The groups are shells around one centre, one inside the other: the same stretched ball of 7 dimensions in 7 sizes.
In the rows, 128 means zero.
Known rows, each followed by its group:
[115 184 162 100 149 124 121 184 162 101  77 115 128 152 116 123 122  91
  99 134 110  66 127 104 119 102] | X
[105 149 150  99 155 120 133 170 138  99 116 123 112 154 149 123 104 113
  74 108 128  89 145 136 102 115] | X
[120 126 175 135 186 140 126 162 161 146 100 160 121 165 122 123 128 181
  54 132 102 102 134 151 131 125] | U
[137 157 140 131 127 138 104 163 149 139  89 174 154 158 121 149 161 109
  98 122 114 109 135 162 143 117] | X
[105 137 181 113 193 127 146 175 168 110  93 122 108 166 130 102 100 166
  55 130 103  78 134 121 110 123] | X
[107 131 184 113 199 131 141 166 169 123  95 138 109 176 131 107 116 182
  53 128 103  82 141 129 111 132] | A
[123 125 134 143 124 138 133 154 126 129 132 144 121 140 152 134 103 116
  66  86 130 116 118 173 117 111] | A
[108 113 174 134 207 139 133 175 135 129 137 119  83 137 132 119  68 177
  21 123 118 108 134 147 110 107] | N
[121 144 114 140  74 130 131 142 115 129 140 146 134 131 165 143 112  72
  97  70 142 114 103 175 121  99] | N
[105 133 153 128 140 127 139 149 135 132 132 138 112 147 153 122 103 137
  68 100 125  99 118 151 115 109] | A
[138 160 159 122 165 143 107 183 168 124  65 153 144 166 103 137 151 123
  85 138 102  93 141 138 134 123] | V
[126 119 168 140 180 148 126 159 157 147 103 161 119 166 126 126 129 177
  51 118 107 107 133 160 126 130] | P
[113 162 130 109 105 126 124 154 128 113 121 132 125 144 155 137 121  74
 101  87 137  91 123 145 109 104] | X
[129 179 116 114  77 133 103 152 125 125 111 150 146 141 144 157 150  44
 124  88 139  98 121 155 124 100] | Y
[120 133 126 134  93 134 141 138 135 127 122 156 136 158 167 131 129 102
  92  68 132 105 114 174 114 123] | V
[120 151 165 128 180 130 124 196 150 109  97 116 117 134 109 124  86 127
  58 145 108  96 130 127 128  97] | N
[110 157 157  96 144 131 124 148 155 126  98 151 124 179 146 126 153 125
  96 102 121  77 140 135 107 130] | P
[103 124 189 102 226 138 136 170 163 120 104 127  87 177 132 107 106 192
  36 124 109  80 154 126  95 136] | Y
[102 142 174 110 199 129 131 184 137 108 125  99  84 136 129 117  68 142
  42 128 121  86 136 120 102  99] | N
[143 168 135 122 120 141 100 169 155 127  74 169 160 163 117 151 170  87
 109 117 115 101 138 155 137 121] | A
[131 134 120 135 105 140 126 151 129 124 119 157 137 152 155 143 130  94
  85  76 134 116 127 180 117 122] | A
[129 147 161 106 196 137 108 188 156 112  84 147 125 168 114 135 135 140
  63 137 111  99 168 142 119 130] | Y
[129 167 134 113 100 135 124 153 159 117  79 155 152 173 142 134 163  82
 118  91 120  83 125 145 119 128] | P
[131 104 148 163 155 143 131 157 139 149 123 170 131 149 136 134 113 167
  46 110 114 134 126 189 137 122] | V
[112 137 162 115 151 132 132 141 160 140 102 167 128 182 148 121 152 157
  82 105 114  90 136 150 117 137] | N
[137 164 125 137  93 133 109 162 138 131  96 164 161 143 129 152 148  74
 110 110 122 111 119 164 144 104] | X
[140 163 127 127 109 148  97 158 133 137 102 160 142 147 128 158 154  76
 103  97 130 107 128 163 129 110] | Y
[141 158 100 127  60 132 112 144 131 125 101 184 174 162 156 158 175  55
 127  75 136 118 132 188 132 125] | V
[127 131 133 139 109 128 133 145 148 135 104 182 158 168 152 134 151 127
  93  98 117 116 129 180 135 131] | V
[105 155 157  99 135 126 134 145 155 122 103 144 123 175 153 119 141 123
  96  97 121  75 130 133 106 127] | U
[126 169 130 114 110 135 109 163 131 119 108 138 133 143 138 147 133  69
 103  97 133  95 127 147 118 104] | X
[116 120 139 136 137 135 142 156 128 121 136 135 111 144 158 126  92 126
  57  83 132 112 123 168 107 115] | X
[115 111 163 138 170 137 148 157 153 130 114 146 114 164 145 113 105 172
  47 104 112 105 128 160 114 130] | U
[100 190 172  87 144 116 131 170 170 103  76 115 126 163 127 111 129 100
 110 131 108  49 121  90 113 106] | N
[141 178 117 115  72 143 102 143 146 133  83 176 165 169 140 156 191  55
 137  81 130  94 125 162 128 124] | Y
[129 109 123 161 111 132 135 148 123 141 137 174 143 142 157 140 114 131
  65  91 128 141 122 202 136 116] | P
[130 158 143 125 118 133 124 159 162 125  78 163 155 169 131 132 157 107
 105 111 111  93 126 150 132 125] | A
[114 132 149 118 135 126 144 147 158 121  99 163 138 181 156 118 143 142
  85  96 116  95 136 158 114 140] | V
[107 142 194 101 234 133 135 197 172 100  83 106  93 166 110 104  91 173
  39 148  99  72 152 105 103 123] | Y
[154 139 109 152  85 148 107 151 136 142  98 193 171 157 137 162 170  86
 103  87 126 133 129 201 144 127] | N
[110 182 170  87 180 117 116 196 160  93  78 114 123 154 111 123 116 107
  87 153 109  70 150 100 118 104] | Y
[135 141 156 141 158 134 115 173 162 138  82 175 154 162 113 136 147 147
  77 141 100 113 139 161 149 122] | N
[125 140 104 130  71 131 127 139 112 123 139 158 140 144 174 149 129  68
 100  60 148 120 122 188 114 113] | P
[ 99 164 158 101 137 111 135 159 149 113 106 132 126 156 146 118 120 114
  96 120 119  76 127 123 116 107] | N
[120 170 143 109  99 128 127 144 162 126  81 161 154 177 145 129 170  94
 124  97 116  77 120 140 123 126] | P
[123 153 176 111 206 141 107 189 158 123  88 133 111 156 104 131 121 148
  58 148 107  90 151 126 122 114] | P
[107 146 187 116 200 134 129 176 162 126  98 121 101 155 116 112 102 164
  54 140 103  78 129 115 116 110] | X
[120 150 153 117 148 127 117 160 151 131  97 164 139 165 132 134 147 132
  87 125 114 100 142 150 130 121] | U
[ 97 172 179  91 169 123 136 173 163 104  91 102 103 159 130 107 105 120
  84 124 112  53 123  93 101 107] | P
[131 174 124 115  82 127 112 148 149 127  84 176 170 168 142 147 180  72
 132 100 123  96 129 158 135 121] | U
[ 96 134 165 115 174 120 142 167 135 114 134 115  95 142 148 114  77 145
  51 117 123  92 130 133 106 104] | U
[131 165 124 106 103 137 110 152 141 120  96 161 146 168 146 148 166  75
 114  85 132  95 141 158 114 127] | U
[115 193 159  80 149 125 108 178 160 102  74 126 130 164 120 132 147  84
 111 131 117  62 145 104 113 111] | V
[ 94 143 162 108 163 117 149 171 139 100 126 103  97 142 150 109  73 127
  61 111 124  82 126 124 100 103] | U
[105 127 197 117 233 135 142 187 168 115  98 112  89 160 116 101  81 193
  28 145  99  81 140 116 108 120] | P
[149 172 100 138  41 140 102 140 135 140  92 188 182 154 143 165 188  40
 142  78 132 114 113 183 144 114] | Y
[114 143 152 111 153 124 141 171 155 101  96 133 127 165 142 117 115 125
  76 110 116  89 139 139 110 126] | A
[119 150 126 105 111 127 122 149 133 116 115 158 137 165 160 140 147  92
 100  84 136 102 145 164 110 127] | V
[115 183 141  87 120 122 121 168 152  96  85 129 136 164 139 130 142  70
 116 107 125  70 138 121 108 115] | A
[124 169 138 125 105 125 122 166 148 118  92 145 151 146 131 135 134  81
 108 115 117  93 116 142 134 103] | A
[111 131 188 121 206 132 139 174 175 125  86 141 115 173 119 106 116 188
  50 142  95  85 139 128 121 129] | U
[140 133 121 151 116 140 113 165 122 133 122 162 143 134 136 154 121  99
  75 101 129 134 129 188 137 107] | V
[109 118 185 127 205 138 131 157 160 148 110 155 105 171 130 116 121 203
  42 130 104  98 140 146 120 130] | Y

New rows, each followed by its group:
[117 159 149 110 144 120 132 180 154  97  88 130 136 156 132 123 117 103
  88 122 115  87 137 132 119 114] | X
[130 185 131 108  91 135 102 151 148 129  84 160 154 162 133 149 175  63
 132 100 125  84 125 142 127 113] | V
[125 191 155  87 150 130 108 186 168  97  60 129 139 168 112 132 152  81
 111 131 112  65 147 108 116 118] | V
[109 144 139 125  99 126 145 137 140 126 121 144 129 156 165 122 123 106
  96  78 128  90 107 153 112 115] | P
[ 89 131 203 104 227 122 153 174 172 114 101 114  89 170 130  90  87 201
  39 143  98  68 138 105 103 123] | P
[131 126 159 135 179 139 123 175 158 129  92 161 133 165 121 130 129 160
  56 130 106 112 147 161 131 130] | A
[116 129 152 140 147 137 131 157 135 138 128 141 114 140 141 129 101 138
  60 105 122 108 116 158 122 106] | A
[107 141 158 122 160 129 135 171 135 115 125 113 101 136 139 121  82 124
  59 111 124  93 122 135 109 100] | A
[113 156 173 110 192 129 123 192 153 107  96 113 108 145 114 121  95 132
  60 143 110  84 139 116 117 103] | A
[122 124 126 145 120 125 133 161 120 123 136 151 134 134 153 138  98 114
  67  99 130 129 127 182 128 106] | P
[138 155 147 132 136 147 105 162 154 142  85 167 145 160 117 145 159 115
  92 118 112 102 129 155 137 119] | U
[133 160 143 119 132 136 119 172 159 114  77 150 147 165 125 135 147 100
  97 114 113  93 135 145 126 124] | A
[118 120 130 135 123 129 149 157 131 109 128 139 124 150 164 124  97 116
  66  80 131 114 127 173 108 121] | P
[115 159 162 112 156 116 135 180 168 103  76 139 143 165 124 116 125 126
  88 140 102  84 137 126 129 118] | Y
[ 99 141 189  93 211 124 148 178 175  99  85 117 101 181 132  97 106 172
  55 132 103  65 149 108  97 134] | N
[112 145 129 107 100 125 137 135 139 119 116 159 136 174 173 129 148 101
 104  71 135  93 133 162 104 133] | P
[ 92 120 169 127 164 119 161 154 143 120 135 120  98 149 159 101  74 164
  49 105 118  91 115 139 106 111] | P
[109 141 157 129 151 120 149 177 150 104 107 118 121 143 137 111  83 127
  66 120 112  92 118 134 119 105] | Y
[135 173 116 124  79 125 106 159 135 123  96 167 168 147 137 155 159  57
 125 105 127 108 127 164 141 106] | P
[121 144 137 136 131 130 133 178 130 108 119 118 121 127 136 131  83  94
  69 106 126 106 117 150 120  95] | Y
[129 163 125 129  92 132 111 153 131 133 111 157 147 142 140 150 142  75
 108  98 130 106 118 162 133 102] | X
[104 115 162 131 166 121 152 157 146 124 124 145 116 159 153 111  97 170
  51 113 114 105 131 156 117 122] | X
[139 151 123 147  84 146 112 144 135 148 108 169 151 146 139 152 152  84
 105  86 127 113 107 176 136 110] | Y
[115 123 121 140  90 122 150 140 127 122 134 157 140 150 175 128 113 108
  85  73 133 118 116 184 119 119] | P
[118 126 168 149 174 131 136 174 152 134 108 142 123 142 121 120  94 164
  49 138 103 109 120 150 137 106] | P
[123 136 163 115 179 138 122 166 162 127  89 160 128 179 129 127 144 158
  68 122 109  96 153 149 119 138] | A
[126 147 131 141  94 122 134 154 147 127  99 167 163 153 144 133 139 102
 103 107 115 110 115 167 142 114] | Y
[104 147 139 113 131 124 134 163 118 107 141 110 101 131 158 129  82  93
  72  89 140  95 123 143 100  97] | Y
[142 136 105 146  79 145 108 139 118 147 126 186 154 148 154 163 157  83
  99  72 140 134 127 203 133 119] | Y
[123 167 174 111 177 136 113 182 170 122  71 137 128 163 105 126 137 131
  82 144 101  77 136 117 127 115] | A
[129 177 123 115 103 131 106 173 128 109 105 132 139 134 132 151 126  50
 107 104 134  98 128 145 123  95] | P
[123 154 177 117 195 136 113 185 166 126  80 140 123 160 103 127 127 151
  66 151 100  88 143 126 130 115] | A
[137 188 127 116  88 126 107 167 157 116  67 164 176 159 122 147 173  57
 136 120 115  91 127 143 144 111] | P
[127 162 151 122 137 142 118 169 154 122  88 135 129 154 123 133 131 101
  90 111 116  86 122 135 120 112] | V
[103 165 152  94 134 125 126 154 142 115 112 127 114 158 150 126 125 101
  96  99 129  74 130 125 102 111] | V
[140 150 137 146 109 140 111 153 154 149  86 185 165 160 124 146 166 114
 102 115 110 113 121 171 151 119] | P
[122 104 160 149 174 139 131 153 145 151 122 174 124 161 138 128 121 187
  43 117 111 125 137 180 132 129] | P
[122 164 159 122 140 136 126 170 162 120  82 131 131 155 121 124 127 109
  91 118 109  78 115 126 123 110] | N
[100 116 167 121 180 122 143 154 143 130 130 148 107 162 153 114 103 180
  48 116 117 104 141 155 113 124] | N
[131 163 147 117 143 129 117 180 160 111  74 151 151 161 118 134 143 105
  95 132 108  95 141 141 133 119] | A
[107 167 160  90 157 133 120 164 145 112 106 117 103 158 138 126 121 106
  86 105 127  69 136 117  97 112] | Y
[109 170 150  88 135 118 131 164 159  99  85 137 135 176 145 121 144  99
 106 109 119  71 143 124 108 127] | X
[136 156 112 141  71 134 114 148 127 135 113 169 160 142 147 154 148  66
 113  86 132 117 113 179 138 106] | X
[122 167 154  97 146 136 109 158 157 125  86 154 132 175 131 137 163 111
 101 111 119  80 145 135 115 127] | V
[126 133 119 139 101 135 128 151 118 126 135 149 131 138 158 143 112  91
  81  78 138 121 121 180 119 109] | A
[115 111 168 152 188 139 132 169 134 144 136 136  99 132 129 125  76 177
  27 125 114 119 122 160 126 102] | Y
[117 166 139 114 118 128 127 168 140 106 105 121 127 142 139 131 112  77
  96 101 127  85 119 133 113 102] | A
[128 141 113 129  86 135 118 139 120 134 130 169 142 151 163 151 145  84
  99  71 141 119 128 185 120 118] | V
[115 167 137 103 108 118 131 156 152 107  91 149 148 168 150 128 147  87
 114 102 122  84 133 140 118 121] | A
[113 135 141 117 124 129 143 146 146 118 113 148 127 169 162 122 128 121
  85  82 126  94 129 157 106 131] | A
[117 143 148 112 136 127 130 148 155 126  98 166 139 178 150 127 152 132
  91 103 118  95 141 155 118 135] | A
[119 106 166 152 194 138 137 177 141 132 126 137 105 140 128 121  77 179
  24 127 110 121 130 163 125 112] | V
[113 153 156 111 156 129 117 163 141 126 112 141 118 152 135 133 124 124
  78 119 122  93 138 140 118 110] | U
[102 135 148 131 129 124 141 150 125 129 143 127 107 133 158 123  86 122
  68  95 131 100 109 150 113  97] | N
[123 146 143 115 148 138 111 161 132 129 118 148 119 152 138 143 130 115
  76 104 130 105 143 156 115 115] | P
